The groups are shells around one centre, one inside the other: the same stretched ball of 5 dimensions in 7 sizes.
Some rows, each with its group after it:
[ 0.69  1.91 -0.44  1.43 -0.25  0.64  0.05 -0.34  1.31 -0.02  0.02  0.99
 -0.84  0.43  0.39  1.03  2.17 -2.54  1.67] => (5)
[-0.88  1.74 -2.12  2.82  2.35  2.95 -0.36  0.29  1.99 -1.55 -1.52  2.98
 -0.90  0.50 -1.52 -0.64  2.84 -4.06  2.65] => (0)
[ 3.68  2.18  1.49 -4.13 -2.91  0.47 -1.27 -0.84 -5.23  1.65  1.87 -1.94
 -0.03  1.41  1.76  4.55  1.54  4.59 -2.52] => (0)
[-0.23 -0.85  0.70 -0.02  0.42  0.32  0.91  0.52  1.33 -0.04 -1.10 -0.63
 -0.30 -0.94 -0.16 -1.03 -0.17  0.42  1.11] => (6)
[ 1.85  0.85  2.05 -2.13 -1.82 -0.37  0.47 -0.90 -1.47  1.48  0.35 -1.32
 -0.84 -0.34  1.24  2.33 -0.79  3.51 -0.58] => (6)
[-1.73 -1.06 -1.47  1.42  2.65  1.98 -0.26  1.00  0.78 -1.81 -1.42  1.06
  0.65 -0.13 -1.74 -2.53 -0.09 -1.51  0.93] => (6)
[-0.52  0.42 -0.36  2.23  0.26 -0.37  0.52 -0.22  2.32 -0.39 -0.07  0.69
 -0.21 -0.20  0.19 -0.64 -0.08 -2.86  1.62] => (1)
[ 0.54  0.44 -1.49 -0.70  0.91  2.31 -1.55  1.00 -2.34 -1.13  0.12  0.01
  1.08  1.38 -0.72  0.05  2.67 -0.46 -0.60] => (2)
[ 0.33  1.21 -0.08  1.46 -0.36 -0.13  0.31 -0.45  1.47  0.06  0.17  0.57
 -0.54  0.09  0.53  0.54  0.73 -2.11  1.36] => (5)
[ 1.58 -1.04 -0.08 -2.61 -1.06  0.13 -1.24  1.51 -3.19 -0.14  1.34 -2.98
  2.19  1.16  0.73  0.09  2.17  1.26 -1.94] => (4)
[ 2.57  1.16  1.26 -2.23 -1.73  0.73  0.26  0.55 -0.68  1.21 -0.10 -1.73
 -0.83  0.14  1.17  2.08  3.81  1.40  0.61] => (4)
[ 1.09  3.06 -0.43  0.31  0.05  2.07 -0.72 -1.22 -1.17  0.07 -0.05  2.01
 -1.35  0.89 -0.12  2.63  1.35 -0.06  0.58] => (4)
[ 1.16 -0.35 -0.20 -2.15 -0.54  0.61 -1.38  0.61 -3.61 -0.28  1.17 -1.70
  1.67  1.17  0.30  0.60  0.63  1.84 -2.10] => (1)
[-2.96 -1.77 -1.76  2.73  3.50  1.65  0.13  0.94  2.11 -2.32 -1.83  1.65
  0.78 -0.62 -2.22 -3.87 -1.63 -2.50  1.44] => (1)
[ 3.28  3.03  2.09 -1.72 -3.38 -0.87  0.25 -1.70 -1.36  2.26  1.45 -0.93
 -1.57  0.42  2.40  4.58  1.13  2.04 -0.15] => (1)
[-3.69 -3.50 -1.88  2.22  3.62  0.58 -0.43  1.08  0.46 -2.81 -0.84  0.60
  2.54 -0.40 -2.26 -5.02 -4.39 -1.39 -0.52] => (3)
[-0.53 -1.47 -0.88 -0.50  1.36  1.38 -0.65  1.44 -1.02 -1.25 -0.49 -0.79
  1.45  0.31 -0.93 -1.82  0.71  0.02 -0.39] => (6)
[-3.52 -5.20  0.39  0.65  2.23 -1.66  0.75  0.66  0.36 -1.59 -0.55 -1.54
  2.65 -1.71 -1.26 -5.17 -7.89  1.99 -1.54] => (0)
[-0.02 -0.93 -1.67  0.01  1.05  1.46 -1.04  2.04 -0.55 -1.44 -0.04 -0.94
  1.77  0.99 -0.61 -1.72  3.36 -2.26  0.15] => (2)
[ 1.64  0.49 -0.35 -0.85 -1.31 -0.12 -0.90  0.77 -1.40  0.05  1.41 -1.65
  1.18  1.23  1.07  0.86  2.87 -1.06 -0.54] => (1)
[-0.31 -1.96  1.95 -1.39 -0.50 -1.42  0.85 -0.46 -0.85  0.52  0.09 -1.84
  0.56 -1.21  0.45 -0.67 -4.69  3.84 -1.28] => (2)
[ 0.19 -0.14  0.56 -0.76 -0.38 -0.34 -0.39 -0.80 -2.03  0.05  0.82 -0.51
  0.64  0.18  0.31  0.59 -2.82  2.15 -1.48] => (5)
[ 0.66  0.43  1.94  0.45 -1.88 -2.29  1.33 -1.35  1.47  1.31  0.72 -0.85
 -0.78 -0.91  1.66  1.09 -2.53  0.56  0.57] => (4)
[-0.11 -0.05  0.40  0.95 -0.55 -1.20  0.36 -0.60  0.70  0.08  0.68 -0.32
  0.30 -0.18  0.69 -0.10 -1.79 -0.71  0.17] => (6)
[-0.89 -1.43 -0.91  0.12  1.00  0.23 -0.90  0.56 -1.53 -1.26  0.54 -0.58
  1.95  0.53 -0.57 -1.61 -1.68 -0.05 -1.28] => (5)
[-2.82 -5.00 -0.18  0.99  1.72 -1.74  0.68  1.77  1.50 -1.65 -0.32 -2.29
  2.95 -1.24 -0.76 -5.41 -4.24 -0.62 -0.55] => (0)
[-0.74 -1.82 -1.51 -0.24  1.39  1.01 -1.22  1.66 -1.59 -1.66  0.23 -1.06
  2.41  0.83 -0.88 -2.26  0.58 -0.79 -1.05] => (1)
[ 1.60  2.01  0.03  1.02 -1.25  0.13  0.47  0.21  2.18  0.57  0.11 -0.07
 -1.04  0.33  1.17  1.36  4.28 -3.19  2.35] => (3)
[ 1.01 -0.55  1.99 -1.99 -1.88 -1.82  0.14 -1.12 -2.42  1.11  1.45 -2.04
  0.63 -0.25  1.38  1.33 -3.87  3.97 -2.16] => (2)
[-0.35 -2.54  1.28 -1.67 -0.08 -0.87  0.41  0.51 -1.20  0.01  0.00 -2.33
  1.30 -0.84  0.13 -1.45 -3.20  3.19 -1.41] => (2)
[ 2.04 -0.59  0.72 -2.94 -2.01 -0.78 -1.02  0.65 -3.59  0.55  1.94 -3.18
  1.85  1.05  1.42  1.15  0.81  2.32 -2.42] => (3)
[-2.57 -1.70 -1.33  2.19  2.70  0.82 -0.07  0.41  1.05 -1.94 -0.97  1.16
  1.10 -0.40 -1.66 -3.16 -2.85 -1.51  0.44] => (5)
[ 1.02 -0.27  1.14 -1.97 -1.22 -0.67 -0.40 -0.58 -2.81  0.58  1.16 -1.60
  0.79  0.24  0.85  1.17 -2.20  3.23 -1.99] => (5)
[ 2.18  1.88  2.04 -1.29 -1.85  0.15  1.09 -0.77  0.54  1.73 -0.43 -0.62
 -2.07 -0.61  1.32  2.71  1.55  1.84  1.29] => (3)
[-2.63 -0.31 -2.17  3.75  3.21  1.69 -0.03  0.32  2.63 -2.22 -1.45  2.69
  0.21 -0.16 -1.94 -2.86 -0.78 -4.08  2.05] => (4)
[-4.04 -3.73  0.12  2.58  2.75 -1.31  1.22 -0.36  2.20 -1.63 -1.13  0.55
  1.26 -1.98 -1.54 -4.65 -8.25  0.36 -0.01] => (0)
[ 0.12  0.79  0.19  1.39 -0.77 -1.19  0.16 -1.00  0.69  0.14  1.00  0.23
  0.06  0.14  0.86  0.57 -1.51 -1.37  0.29] => (0)
[ 1.32  0.15  1.90 -0.59 -2.50 -2.53  0.77 -0.92  0.08  1.39  1.47 -1.93
  0.05 -0.37  2.04  1.37 -1.79  1.05 -0.42] => (4)
[ 3.93  1.83  1.93 -4.12 -3.53 -0.33 -0.76 -0.53 -4.23  2.01  1.95 -2.76
 -0.05  1.11  2.30  4.32  2.15  4.06 -2.04] => (3)
[-3.41 -3.29 -1.45  3.16  2.88 -0.37  0.53  1.28  2.98 -2.30 -1.01  0.26
  1.89 -0.92 -1.54 -5.16 -2.99 -3.35  1.09] => (2)
[ 3.20  2.81  2.13 -1.66 -3.13 -0.58  0.58 -1.26 -0.54  2.23  0.87 -1.02
 -1.83  0.12  2.23  4.14  2.00  1.70  0.53] => (6)
[ 3.58  2.43 -0.08 -2.43 -2.18  1.39 -1.27  0.83 -2.57  0.82  1.20 -1.62
  0.04  1.84  1.44  3.22  6.56 -0.16 -0.21] => (3)

New rows, each followed by its group:
[ 3.14  2.64  1.96 -1.57 -3.37 -1.14  0.26 -1.41 -1.10  2.12  1.56 -1.25
 -1.23  0.43  2.45  4.11  1.28  1.53 -0.12] => (1)
[ 2.75  3.15  1.50 -1.09 -2.23  0.40  0.37 -1.24 -0.39  1.73  0.34 -0.01
 -2.07  0.24  1.56  3.90  2.35  1.13  0.94] => (5)
[ 0.17  1.11 -0.20  1.21 -0.25 -0.13 -0.09 -0.74  0.41 -0.10  0.52  0.66
 -0.16  0.32  0.40  0.65 -0.40 -1.36  0.53] => (6)
[ 1.46  3.44 -1.43  0.99  0.39  3.02 -0.77  0.11  0.40 -0.36 -0.61  2.04
 -1.44  1.27 -0.28  2.06  5.70 -3.05  2.21] => (4)
[-3.10 -1.73 -1.27  3.43  2.74  0.08  0.48  0.13  2.68 -1.92 -1.03  1.56
  0.82 -0.81 -1.51 -3.63 -3.54 -2.82  1.25] => (2)
[ 0.83  0.53  0.68 -0.39 -0.27  0.76  0.62  0.27  0.83  0.39 -0.79 -0.40
 -0.86 -0.41  0.26  0.48  1.67  0.22  1.28] => (5)
[-1.94 -1.73 -0.04  2.13  1.14 -1.03  0.87 -0.01  2.28 -0.87 -0.43  0.10
  0.69 -1.00 -0.40 -2.59 -3.38 -1.44  0.81] => (5)
[ 1.70  3.73 -0.23  0.52 -0.16  2.57 -0.08 -0.77  0.53  0.45 -0.87  2.08
 -2.40  0.58  0.05  2.93  4.06 -1.18  2.23] => (4)
[ 1.47 -0.06  0.49 -1.84 -1.55 -0.69 -0.91  0.01 -2.91  0.36  1.74 -2.01
  1.38  0.92  1.13  1.18 -0.19  1.65 -1.97] => (6)
[-3.46 -2.43 -2.06  2.30  3.82  1.44 -0.64  0.62  0.13 -2.76 -1.08  1.55
  1.87 -0.19 -2.51 -4.14 -3.95 -1.23 -0.31] => (0)
[ 0.14  0.86 -0.11  1.70 -0.11 -0.02  0.63 -0.01  2.38 -0.05 -0.29  0.45
 -0.64 -0.19  0.39 -0.06  1.39 -2.68  2.00] => (5)
[-1.31 -0.06 -0.84  2.27  1.30  0.32  0.13 -0.22  1.52 -1.03 -0.38  1.25
  0.18 -0.16 -0.64 -1.32 -1.35 -2.21  1.06] => (5)
[-1.28 -0.35 -1.13  1.55  2.16  1.87  0.07  0.73  1.43 -1.37 -1.50  1.22
 -0.02 -0.26 -1.38 -1.84  0.60 -1.80  1.55] => (5)
[ 3.09  2.62  0.16 -0.64 -2.47  0.14 -0.35  0.35 -0.02  1.05  1.20 -1.14
 -0.54  1.25  1.90  2.85  5.90 -2.19  1.12] => (4)
[-2.51 -3.95  0.51  0.48  1.59 -1.23  0.83  0.64  0.72 -1.09 -0.63 -1.40
  1.83 -1.47 -0.82 -3.96 -5.57  1.40 -0.75] => (1)
[-1.39  0.63 -0.98  2.14  2.16  1.90  0.15 -0.36  1.44 -1.16 -1.46  2.38
 -0.77 -0.31 -1.41 -0.94 -0.75 -1.49  1.63] => (2)
[-0.46 -0.67  1.65  0.67 -0.47 -1.51  1.49 -0.88  1.83  0.64 -0.32 -0.50
 -0.62 -1.42  0.63 -0.42 -3.44  0.96  0.76] => (6)
[ 4.97  5.16  0.84 -2.63 -3.52  1.46 -1.12 -1.00 -3.05  2.08  1.60 -0.41
 -1.83  2.01  2.27  6.43  6.50  0.92  0.05] => (4)
[ 2.25  2.47 -0.01 -1.66 -0.82  2.06 -1.00 -0.25 -2.50  0.46  0.28  0.13
 -0.70  1.18  0.38  2.92  3.27  1.18 -0.20] => (1)
[-1.09 -0.75 -1.22  1.99  0.79 -0.44 -0.38  0.38  0.86 -1.23  0.59  0.11
  1.43  0.40 -0.19 -1.77 -0.79 -2.94  0.26] => (4)
[ 2.42  4.08 -0.81  0.31 -0.95  2.13 -0.91 -0.49 -0.51  0.38  0.39  1.43
 -1.47  1.57  0.65  3.45  5.46 -2.27  1.49] => (3)
[-0.10  0.32  0.92  0.43  0.27  0.40  1.01 -0.50  1.35  0.28 -1.07  0.43
 -1.16 -0.95 -0.08  0.09 -0.99  0.69  1.30] => (5)
[ 3.56  2.96  1.16 -1.99 -3.07 -0.01 -0.43 -0.68 -1.88  1.73  1.51 -1.25
 -0.90  1.12  2.14  4.21  3.67  0.90 -0.16] => (5)
[-0.31 -1.27 -0.46  0.97  0.54  0.15  0.62  1.80  2.54 -0.69 -0.77 -1.16
  0.65 -0.38 -0.04 -2.22  2.66 -2.91  1.87] => (4)
[ 3.93  3.58  0.79 -1.11 -3.42 -0.17 -0.26 -0.32 -0.39  1.79  1.57 -1.16
 -1.18  1.32  2.52  4.29  5.94 -1.42  1.04] => (0)
[-0.68  0.35 -0.76  0.70  1.27  1.31 -0.59 -0.41 -0.88 -0.92 -0.26  1.19
  0.24  0.32 -0.86 -0.24 -1.34  0.07 -0.17] => (6)
[-1.42  0.11 -1.60  2.01  2.69  2.66 -0.02  0.80  1.79 -1.63 -1.93  1.97
 -0.37 -0.14 -1.78 -1.84  1.47 -2.51  2.12] => (3)
[ 2.30  3.19 -1.11 -1.00 -0.36  2.94 -1.61  0.10 -2.48 -0.09  0.34  0.86
 -0.56  1.90  0.07  2.95  5.24 -0.64  0.22] => (4)
[-2.02 -3.31 -0.19 -0.08  1.95  0.15  0.11  1.09 -0.36 -1.41 -0.78 -1.08
  1.87 -0.79 -1.23 -3.47 -3.50  1.32 -0.87] => (1)
[-3.12 -3.30 -2.34  1.90  3.71  1.51 -0.58  2.10  0.84 -2.95 -1.29  0.27
  2.49 -0.11 -2.37 -5.13 -1.20 -2.45  0.25] => (3)
[ 2.92  3.25  1.27 -0.36 -2.33  0.36  0.82 -0.53  1.47  1.73 -0.03 -0.20
 -2.34  0.11  1.76  3.42  4.68 -1.00  2.35] => (3)
[ 1.08  2.56 -0.02  1.04 -0.54  0.82  0.11 -0.89  0.89  0.38 -0.03  1.28
 -1.42  0.36  0.52  1.97  1.85 -1.57  1.58] => (5)
[ 3.28  3.88  1.32 -1.27 -2.54  0.71  0.04 -1.35 -0.91  1.84  0.61  0.17
 -2.19  0.67  1.72  4.68  3.30  0.96  0.85] => (6)
[-4.10 -2.60 -0.95  3.71  3.79  0.51  1.19  0.22  3.73 -2.15 -2.28  1.98
  0.34 -1.77 -2.27 -4.78 -4.89 -2.05  1.87] => (4)
[-1.02 -0.29 -1.89  1.42  2.06  1.97 -0.71  1.12  0.44 -1.73 -0.77  0.94
  0.85  0.57 -1.31 -1.81  1.66 -2.62  0.92] => (5)
[-0.24 -2.10 -0.42  0.20 -0.07 -0.95 -0.02  1.73  0.71 -0.73  0.54 -2.26
  2.03  0.11  0.40 -2.30  0.99 -1.93  0.04] => (4)
[-4.05 -4.12 -1.47  2.18  4.16  0.97  0.35  1.57  1.79 -2.76 -2.03  0.48
  1.97 -1.24 -2.64 -5.86 -4.05 -1.11  0.47] => (4)
[ 2.59  3.20 -0.07 -1.22 -1.34  1.66 -1.07 -0.64 -2.31  0.67  0.80  0.39
 -0.88  1.46  0.82  3.60  3.55  0.38 -0.07] => (6)
[ 1.74  0.65  0.29 -0.73 -1.36  0.00 -0.03  0.79  0.11  0.48  0.52 -1.55
  0.15  0.50  1.11  0.88  3.47 -1.02  0.66] => (5)
[ 3.08  1.46  0.44 -2.97 -2.13  0.74 -1.20  0.46 -3.47  0.86  1.42 -2.06
  0.52  1.49  1.37  2.82  3.83  1.68 -1.32] => (1)
[ 4.95  5.16  1.68 -2.15 -3.98  0.65 -0.09 -1.31 -1.28  2.67  1.19 -0.49
 -2.67  1.19  2.69  6.43  6.06  0.74  1.08] => (4)
[-0.68 -2.83 -0.10 -1.27  0.24 -0.92 -0.85  0.86 -2.65 -0.91  1.17 -2.36
  2.91  0.32 -0.04 -2.00 -3.06  1.81 -2.61] => (3)
[-0.67 -0.99  1.35  1.13 -0.59 -2.11  1.36 -0.74  2.04  0.43  0.16 -0.73
 -0.05 -1.23  0.81 -0.87 -3.59  0.01  0.62] => (2)
[ 1.19  0.01  2.90 -1.48 -1.82 -1.36  1.64 -1.01  0.53  1.78 -0.24 -1.55
 -1.32 -1.46  1.39  1.41 -2.24  3.47  0.32] => (0)
[ 0.34  1.08  0.48  1.52  0.05  0.62  1.43  0.18  3.65  0.34 -1.47  0.62
 -1.80 -0.91  0.23  0.04  2.45 -2.29  3.25] => (4)
[-1.39 -1.81  1.02  1.36  0.33 -1.62  1.46 -0.21  2.46 -0.10 -0.49 -0.63
  0.18 -1.51  0.16 -2.05 -3.72 -0.16  0.87] => (6)
[ 1.90  1.75 -0.19 -1.39 -1.06  0.99 -1.25 -0.27 -2.86  0.25  1.16 -0.41
  0.29  1.40  0.67  2.35  1.95  0.81 -1.02] => (5)
[ 1.41  2.61 -1.69  0.10  0.62  3.26 -1.32  0.66 -0.97 -0.70 -0.38  1.31
 -0.51  1.59 -0.52  1.57  5.64 -2.19  1.18] => (4)
